There are 5 ways to turn a row about zero (a turn may also mirror it). The second row of each pair is the first, turned, with some noise. The first 50 pairs use one turn. New pairs use 2 turns, one after the other, and a turn may come again.
Known pairs, each followed by its turns in order:
[ -4.5 -19.5 -14.0 -13.0 -41.7  -0.4  10.0  20.5  44.6]
[  1.8  24.6  27.5 -41.1 -31.5  10.2  16.7 -24.5  11.1] | S

[ -5.6 -30.1 -23.8 -14.7  13.2  -5.6 -29.1 -17.9  26.2]
[-32.1  16.7  23.9  18.6  10.8 -35.1  11.6   3.6   0.4] | L

[  0.5  -3.4  45.0 -42.8  32.5 -21.7  36.4  -6.8 -23.6]
[-45.0  33.0 -35.9  13.6 -22.5 -19.4  13.9   0.8  48.4] | C

[ -1.7  14.6  17.1  24.8   4.2   2.2  15.4  13.2 -30.7]
[  5.6   2.6  21.3  25.7 -24.7  -1.1  25.0   5.3  -9.5] | P

[-44.5   7.7 -38.7 -42.8  31.7 -43.3   6.1 -34.4  -0.5]
[-43.5 -14.7 -55.6  11.2  26.2 -17.9  -1.9  44.4  29.0] | P

[ -0.3   8.3 -33.4 -20.5  23.9  21.4 -19.5  31.7 -22.2]
[-21.7  36.3  18.3 -13.6  22.3  -6.7   8.8  34.8 -21.3] | P

[-35.1  44.2 -39.0 -38.3   3.7  31.8  -7.7 -31.7 -41.2]
[-41.7 -33.8   5.2  13.7   6.2  51.1 -26.6  54.1  23.6] | S

[ -0.4   6.3  37.1  43.4  17.6  37.9  24.6 -20.8  12.7]
[ 19.7  12.8 -22.2 -30.3  18.0  10.2 -41.1 -42.2 -26.4] | F

[ 14.9 -34.9 -35.0 -24.5 -18.6 -33.6  29.5 -19.7 -10.3]
[  5.5  40.6  12.9 -46.5  -0.5  29.9   9.3  14.3  32.2] | C

[-12.3 -27.2   4.6   6.5   3.5 -42.5  17.2 -27.8 -41.9]
[-29.8   3.2  50.2 -30.9  16.1  10.0  14.2 -20.5  22.0] | F

[ 11.2  24.2  42.2  24.2 -17.0  -5.0 -21.2  19.1  24.2]
[ 10.9  -3.0 -23.7 -16.0  -4.8 -11.7 -30.4 -47.3 -20.8] | S

[ -8.3  22.7 -10.6   6.5  39.1  -2.9  32.2  25.2  20.9]
[ 15.5  -2.0 -17.1  -2.3  -4.0  14.9  58.1  -8.3   3.0] | L

[-16.4  38.2  22.9 -11.1 -18.4  37.7  14.1  -2.5   0.5]
[ 44.4 -31.3 -32.6   9.7   6.0  -6.3 -15.6   8.3  -1.6] | L

[  5.2  -7.7 -44.7  -2.8 -35.3  36.3  39.1 -13.9 -32.3]
[-16.1   6.3   2.0 -35.9  13.5  62.8 -17.8 -23.9  -4.3] | C

[-41.0  -1.1  28.9 -17.2  -3.6  35.2  -1.2  14.9 -36.4]
[-43.7   0.4  17.7  -2.6 -48.6 -18.7  -0.3   3.3 -30.3] | P

[-33.8  43.3 -14.0  14.1  37.4 -27.0  44.2  -1.8 -43.7]
[-17.0 -31.3  13.8  67.2  -0.1 -23.9 -30.6  12.8  43.4] | S

[-34.7   9.2  14.0 -13.5 -18.0   5.1 -23.5 -42.6   7.2]
[-32.8 -10.5 -16.1 -13.5 -33.6  10.4 -22.9  -2.7  32.6] | P

[ -9.0 -32.4   6.4  10.3  14.1  21.5  -3.8  40.6 -42.1]
[-36.0  -3.0  18.1 -11.0   6.4 -15.4  14.3 -52.4 -13.8] | C

[-14.1  11.8 -12.8 -34.3  42.7 -34.1  30.3 -31.2  24.5]
[-15.4  35.4 -41.2   6.5  19.1 -21.3  42.3  -3.3  29.9] | L

[-12.8 -41.9  -0.5   8.2  39.9   0.2 -26.3  19.7 -29.0]
[  5.6  13.5 -21.0 -31.4 -19.0  -7.6  36.7  34.4 -30.9] | P

[ 34.0  38.1  43.3  16.1  10.2  26.3 -40.2 -15.2  33.7]
[ 19.8  -0.4 -75.1 -21.5  15.5  17.3 -28.2 -23.0 -18.6] | S

[  5.9   0.1  32.5 -27.2 -12.5   9.7 -27.7 -41.1  31.1]
[ 14.4  -7.1  23.9  13.8 -51.9  -7.6 -43.2 -13.9  -6.5] | F

[-28.3  23.5 -12.2  -6.4  41.2  35.2 -43.4  17.3  14.5]
[-28.6  -4.6  10.4  32.1  -0.8 -22.4 -10.7  15.7 -64.0] | C

[-28.4  10.5 -27.6   4.9   3.1  30.4  20.8 -18.3 -10.5]
[ 36.8   0.1   8.5   2.9  37.1 -18.5   7.8 -18.0   7.8] | F

[ 21.4 -29.3  29.2 -29.2  43.9  -1.5 -30.6 -39.5  37.4]
[-20.8  -3.4 -26.2  -3.1  28.3 -51.0  15.3  67.8   8.1] | C

[-17.0 -24.5  41.8 -23.0 -22.8  38.7  32.7  34.8 -34.1]
[-28.6  11.8 -47.9 -23.1  -1.2  -8.2  -9.2 -68.6   2.4] | C

[ 29.7  -1.4 -39.2 -23.4  -2.9 -25.6  30.8  -1.5 -41.1]
[-16.7  15.1 -20.8  38.9  47.2  28.2  11.9   5.4 -21.2] | P

[-16.5   5.3 -31.8 -14.2 -42.9   1.1 -31.9 -16.9  38.3]
[ 27.4 -48.0  -0.3  13.8 -40.4 -27.0   7.5   6.7  14.2] | F

[-34.9 -33.6   2.2  -8.3 -30.2  33.6  18.0  37.6  34.0]
[  7.5 -38.7  -1.5  10.6 -40.3 -45.0   4.0 -40.9 -12.1] | L

[-14.3  22.9 -22.0  40.8  43.3  12.9  20.2   1.1  23.5]
[ 10.5 -35.4  35.9  -2.6  16.8 -22.3  27.7  30.8  26.1] | P

[ 10.7  19.3  13.1   5.1 -14.5  34.1 -35.1  -7.1  26.4]
[ 13.4 -18.3 -30.2  25.0 -24.2  -3.1 -31.5 -12.8 -11.5] | F

[ 11.7   4.7 -34.0   3.5  45.2  36.1 -15.2  27.0  16.7]
[ 12.6 -12.4  37.7  31.2  10.0  11.7  48.6 -10.3  -9.0] | L

[-16.4  41.4   3.4 -10.3  29.5 -24.2  -4.2  31.8  40.7]
[ 10.5  11.2   7.9   6.1  15.8 -64.8 -15.1  12.1  30.6] | P

[-25.1 -21.9 -27.4 -16.9 -36.7  39.6 -31.4 -29.9 -19.0]
[-38.2  -6.3  -0.2 -34.9 -21.7  50.5 -31.8  17.4 -10.0] | P

[-29.0 -38.1 -19.8   1.5  -0.8  25.8 -13.7  43.9  -6.0]
[  0.3   3.9  30.3 -38.9 -27.1 -23.5  -0.6  42.4 -14.6] | S

[ 10.3 -16.0 -11.2 -23.9  11.1  32.9   9.7  30.8 -32.3]
[ 22.2   6.3  14.9  38.6 -10.0  23.9  -7.6 -39.1  -5.3] | L

[ 10.5  14.9 -32.8 -27.7  20.8   5.5   7.3 -35.7   1.4]
[ 10.4  18.6  26.0  22.0  -3.7 -39.6  21.9 -16.8 -15.3] | F

[ -4.0 -19.1 -15.2  11.4  38.9   0.8  32.2  35.0 -42.6]
[ -1.0  17.0  23.3  35.1   4.4 -47.9  -7.5  42.3   6.4] | S

[-17.2   3.7 -16.0  -0.2 -18.1   5.3  12.6  20.8 -33.5]
[-11.4   9.9  12.3 -14.3 -21.6  22.7  -5.8 -35.8  -9.4] | C

[  2.8 -29.5  18.9 -14.0  -6.1   9.3 -16.4 -35.1  41.6]
[-11.4   3.0  15.3   9.5  -2.5 -55.9  -8.7  18.0  33.7] | L

[-37.9  27.6 -26.6  19.4  17.5 -33.4 -20.0 -20.9  32.1]
[ 22.8   6.3  40.2  25.5 -17.2 -12.2 -32.7  42.7  -8.6] | C

[ 41.1  -0.6 -17.4  -5.8 -13.3 -27.4 -44.2  16.8   8.5]
[ -0.8  23.0  56.6 -30.1  26.4  -2.6  -7.1  -3.1  -8.3] | L

[ 41.3 -29.5  -9.6 -13.6 -35.9   6.4  40.6  20.4  -6.8]
[  6.8 -14.3  12.1 -14.2  -4.7  10.9 -25.7 -59.5  32.1] | L

[ -6.3  -0.6 -13.9   2.7 -42.8  12.6 -38.4  20.6  43.9]
[ 53.5 -10.3  -7.4 -20.0   6.7  -9.7  -7.6   2.2 -51.2] | C

[-32.3  20.5  16.5 -24.8 -37.8 -42.6 -28.3   7.1 -16.9]
[ -0.6 -48.3  46.7  -8.8  12.1  20.4 -27.2 -33.9 -11.9] | S

[ 30.2 -18.4  19.3 -32.9   8.6  14.6   0.4  16.7 -17.0]
[ -4.5  26.9  13.6  26.1  -6.0  31.9  -9.5  17.0 -22.6] | F

[-24.0  19.8  11.2  18.9  15.0  22.7 -31.3 -14.9 -27.9]
[ -9.8 -13.7  -1.4  20.6  35.4 -10.0 -38.3 -23.9  13.5] | F

[ 43.3 -29.7 -39.2 -24.7 -33.7 -13.8  39.8 -26.5   1.7]
[ 20.0   7.7  37.6  -5.0 -39.6  17.5  69.1 -15.2 -15.1] | F

[ 41.9  43.3  39.7   6.4  39.0  40.3   4.3 -23.0  -9.0]
[ -8.2  22.7 -71.5  18.8  37.2   1.6 -36.5   4.1   3.3] | S

[ 12.4   8.6 -11.2  20.5  10.6 -37.7   7.2 -19.9  12.2]
[ 19.0 -11.5 -10.9  33.5  -7.7  -0.4  20.1 -19.4   4.6] | S

New pairs, each followed by its turns in order:
[ -8.4  37.9 -17.3 -27.5  13.1 -17.6  39.9 -40.4  27.0]
[ 25.2  -4.5  -5.0  16.9  58.9  -8.0 -44.3  16.6 -12.1] | S C

[ 19.6  33.6  24.2  42.4  41.1   4.0 -42.5  21.4  33.1]
[ 58.8 -16.9 -14.6  24.3 -11.7  14.8  52.4   8.4 -23.8] | C P

[-42.0  41.5 -24.9  39.5 -40.1  21.4 -39.9 -35.0 -38.2]
[ 41.9 -52.0 -45.8 -53.4  23.1  17.6  16.3  -2.5  38.2] | F P

[ 31.5 -32.0 -36.5   0.9  -5.8 -40.6  22.4 -23.0 -39.5]
[-11.8 -45.8 -37.6 -35.7  -2.7  20.4  -8.1  25.2  36.8] | L S

[ 31.8   6.7  31.6 -12.9   0.6   7.1  44.2 -45.0  40.5]
[-53.3   1.1  -9.3  31.5   1.8 -34.1   8.7  24.4  50.1] | P L

[ 21.7 -39.6 -29.6  -6.3 -24.1  -9.0  44.9 -33.4 -16.8]
[  7.9 -46.1 -28.2 -35.9 -15.7  17.0  30.7  12.5  22.9] | L S

[ 15.2  15.0   4.9  39.5   9.2 -25.7   6.2  29.4   3.5]
[ 28.5  11.8 -13.7  17.5  -7.2  39.7  -1.1   1.2  23.9] | S P

[ 22.8  -1.1  -5.2   3.6 -18.8  17.4   0.3 -10.3 -28.0]
[-22.9 -21.5  -0.6   8.7 -10.4 -11.5 -23.4  16.5   1.9] | S S

[-25.7  20.5  -5.4  37.5 -30.7 -25.3 -25.0   3.5 -25.7]
[-22.5  12.2  -0.8 -30.3  26.2   4.6  22.4 -31.9 -38.1] | C S

[ 34.2 -17.9 -42.9  36.7  -3.4 -18.2  25.9 -37.0 -42.5]
[-46.2 -64.1 -14.2  14.8  -6.3   5.9  31.9 -27.9   8.7] | F P

[-15.5  14.1  -7.2 -28.0  22.3  37.7  20.0  40.8 -25.2]
[-30.6  24.5 -48.9   9.5  29.0 -14.4   8.1  -0.5 -25.9] | F F

[-33.5  28.8 -35.8   7.7  29.5   5.3 -37.3 -21.2 -44.6]
[ 41.0 -33.7 -19.2 -17.2 -24.8 -17.2  34.4 -31.8 -37.8] | P L

[ 28.4 -34.1  21.4  18.5  -6.4  -6.6 -24.3   7.0  -1.6]
[  0.6 -20.4  -0.1  38.5 -16.8  -6.8 -27.0  -5.3 -23.1] | F L

[  4.9  -6.2  14.1 -43.8 -27.9  13.3 -31.0  15.5   3.2]
[-14.2  14.8 -14.9   2.0  28.9  16.0 -21.7 -43.2  -5.3] | C L

[-36.5 -27.1  12.0 -28.1  37.2  25.1 -35.1 -44.9   8.9]
[ 46.5  -7.1  41.1   1.5 -12.4 -23.6  25.2  49.8  22.7] | P F

[  3.9 -36.8 -27.4  28.6  -8.0  32.4 -26.7  -7.1   6.1]
[ 18.3  -2.8   8.9  -3.5  59.9 -17.9   0.1  28.2   2.3] | C S

[ 29.6  25.4  16.2 -32.9 -40.3  22.6  37.9  17.9  18.1]
[-23.3  47.7 -14.2  17.8 -37.6  36.0 -24.7 -17.0 -12.0] | F S

[ -4.6   8.3 -17.5  28.4 -29.6  29.5 -33.2  45.1 -43.5]
[-34.7 -39.7  32.5  32.3 -21.0  12.6  48.7  -3.4   8.7] | F L

[ 44.1 -14.7 -19.3  16.6  30.3  20.5  31.5 -20.5 -25.5]
[  5.3 -45.0  40.3 -48.4  -9.8  -7.7   1.9 -10.0  13.1] | L P

[-37.8  29.1 -36.4   3.1  22.0  25.7  -3.4   6.8  10.7]
[-30.6  35.6  16.7 -27.7   1.6  24.4  33.8   0.0  10.9] | F L

[ -2.6   6.4  19.6  45.1 -39.7 -18.1  -6.3   6.3 -19.5]
[ 33.0 -48.1 -14.0  -7.3  27.7  24.3  13.4 -22.2  -4.0] | P C

[ -5.9   1.8 -26.9  10.1 -12.7 -12.6 -18.9  19.8 -14.2]
[  1.3 -12.5  -1.6  21.7  -5.1   3.2  21.3 -20.9 -25.1] | P C

[ 25.9 -41.0  38.4 -38.6 -27.7  -5.9 -15.2  28.0  32.7]
[-14.0  11.3 -22.7  42.8  75.1   5.9   4.4  12.8   7.4] | C P

[-12.7 -12.6  35.3 -36.1  -3.0  -8.6  34.3   5.6  -5.3]
[ -3.1  -3.6   2.1   8.0  26.7   2.7 -36.8  20.8  38.8] | C P

[ 27.6 -15.4  -5.4 -42.4 -28.0 -24.2 -26.4   4.1 -19.7]
[-10.1 -33.4 -12.5  25.4 -36.1 -12.0   8.7  41.6  -3.6] | L C

[-44.5 -42.8  14.6  16.8  37.7  30.0  -2.9  24.7 -24.9]
[-34.5  12.4   9.3  28.6  36.6  -2.4 -37.0  27.4 -41.9] | F F

[-43.3 -36.3 -13.8  35.5  17.1 -19.9 -22.6 -14.4   4.2]
[ -7.8 -18.9   3.5  33.9 -42.6  -9.1 -23.0  35.1 -26.6] | L P

[ 11.0  42.4 -28.5 -31.5   0.9 -34.0  27.1   4.4  -4.8]
[  7.9 -20.2 -39.3  -7.1  -9.5   4.0 -44.6 -31.8 -27.0] | S F

[ 19.4 -21.4 -24.5 -36.6 -14.9 -44.5 -22.6 -24.9 -40.9]
[-27.7  22.9 -32.4   4.0  28.2 -59.3 -14.5  21.9  -6.7] | S S

[ 33.8   7.7   3.1 -32.8  39.1  29.4 -12.7  26.9  17.2]
[-35.9   8.3 -29.9  26.1   6.8 -39.2  21.3 -10.2  28.4] | P P

[ 21.8  -8.2 -11.3  34.1  27.6   1.2   9.1 -13.8  39.1]
[-37.7  14.5 -34.5  24.4   3.2  23.9   5.8  13.3 -13.7] | F P

[-30.7   2.6  38.8  14.8  33.2  16.6 -34.3  -7.3  13.0]
[-48.0  29.4   8.6 -24.5 -27.9   3.6  -3.9   4.3 -28.8] | C L

[-14.1   4.1  31.7   6.2  35.5  12.5 -34.3  14.1 -25.3]
[-48.2   8.5 -28.3 -15.4 -29.4  -4.8 -14.2  -1.7 -14.7] | C L

[ 18.7  -6.9  26.1 -11.6 -21.6 -37.1  -6.5  -3.7 -24.7]
[-20.9  37.0   5.6 -13.5  -0.5 -13.1 -26.4   2.9  26.4] | L P

[-21.1 -29.1  35.8   9.4  15.2  34.7  -5.5 -32.7  34.1]
[-49.1 -27.9  22.0  -3.9   9.7 -32.3   0.4  36.0 -13.0] | C F

[ 17.4  22.2 -34.4  10.9  35.5 -18.4 -11.9 -28.7  -8.2]
[ 24.8  19.5 -33.0 -18.7   9.0 -22.7   6.1  19.6 -29.2] | P F

[  8.6 -12.2 -19.1  -3.7  30.6 -43.1 -37.3 -22.2  24.6]
[  2.8 -21.4  12.2   5.2   6.8 -18.6 -42.4 -19.8  48.3] | L S

[ 17.6 -28.6 -16.5   0.2 -35.5  -9.6 -37.3 -11.7   3.8]
[-32.8   7.6   8.2 -29.9  -5.1 -29.1  33.2  -5.6 -17.6] | F S

[ 25.4   4.5 -18.8  13.8 -33.0 -13.9  35.3  26.0 -34.8]
[-25.3 -48.9  36.6   1.2  30.4  -6.5   3.3  -8.4  -2.9] | F P

[-18.1 -16.6  25.3  10.3 -30.9  22.4  19.8  35.4  22.2]
[-27.0   7.3  13.8 -20.4   4.7 -19.8 -50.8 -19.4  21.0] | L L

[ 27.3  36.3  -9.5 -25.7   7.5 -27.9  20.1  16.3  44.8]
[ 13.8  -2.2 -33.2  16.0 -42.5 -16.1 -12.6 -40.1 -27.7] | S F

[-26.4 -40.9 -33.0 -44.9 -19.9 -38.9 -15.0 -13.6  23.7]
[ 32.9  17.4 -37.6 -16.7  -3.3 -39.4  20.2 -50.1  31.5] | F C

[-31.5  -8.1  35.1  26.9   1.1  31.2 -19.4  26.9   0.9]
[ 21.9 -15.8   0.7 -35.5  -7.3  10.7  26.2 -46.4   7.0] | L C

[  5.7  42.9  44.4  10.7  25.1   3.5  13.1  16.7 -40.8]
[ 28.5  26.2 -21.3 -26.7 -17.3   2.1  17.9  50.2  35.7] | S P

[  3.7  29.9  -9.1  41.7 -35.1  28.6   8.7  -8.4 -40.5]
[ -7.3  -6.9   3.7  10.8 -47.0  19.0 -22.8  55.2  -2.1] | S P

[  3.9 -30.5 -15.9  26.8 -36.7  -2.6  11.0  31.3  21.0]
[-20.6  36.0  16.2  23.0 -22.1  -9.3  -6.6 -26.1 -27.8] | C F

[  6.3  44.9 -35.6  -2.3 -30.9  40.5  -4.1 -17.3 -19.9]
[-18.8  -8.2  44.3 -21.5 -34.5   5.7 -32.2  34.6 -13.4] | S P

[-24.0 -36.1   2.6  -5.3 -40.0  40.7  34.0 -37.9 -32.1]
[-17.5 -37.9 -54.5   9.3  50.0  -1.3  23.5  21.6  20.1] | F C

[-40.0  13.0 -39.3  16.8   2.9  12.6  -7.1  25.7  27.2]
[-34.2  -1.0  14.1 -14.7   3.5   0.7  44.2  30.1 -26.3] | F F

[-10.8  24.0  20.1 -31.3  -0.5 -29.8  -7.8  -5.5 -35.3]
[-11.2  10.5  24.6  25.5 -33.5   0.7   7.6  36.7   4.6] | S L

[ 12.3 -28.3  10.6  44.8  39.9   7.0 -30.7  39.1 -26.5]
[  1.6  20.8 -41.5  15.2 -15.0  50.0  32.9 -36.2  25.9] | P C

[-11.8  14.1  28.4 -16.2  -1.9  -8.5 -26.7   5.1  -2.1]
[ 24.6   7.5  18.5 -25.5 -14.2  11.6   8.2  -8.2   6.9] | C C

[ 38.8   8.6   1.9  30.3 -39.8  -9.6  18.3  -8.0   6.3]
[ 10.7  23.0  18.7  29.4  -8.0 -46.6   1.3 -10.6  12.1] | L L

[-39.9   6.3  39.3 -25.9 -20.1 -33.8   0.2 -31.9  -5.8]
[ 29.9   7.0  16.2 -30.8   1.9 -62.9  -4.5  22.9   0.6] | F L

[-13.4 -19.2 -20.9 -28.6  44.5 -38.9 -16.6 -15.4 -38.5]
[  9.4  -1.4  35.1  -8.7 -59.0  35.8  21.0  -4.0  24.6] | S L

[-22.6 -39.3  41.4  36.6   3.7  25.2  28.0  25.1 -10.8]
[-23.9  56.0 -35.8 -38.7   7.3 -11.4   8.1 -11.1 -21.6] | S L

[-20.5 -18.0  43.7  15.2  31.0  35.5  36.8 -42.3  27.3]
[ 18.8 -44.2 -37.6 -44.9 -17.0   8.9  42.4  25.5  -9.1] | L F

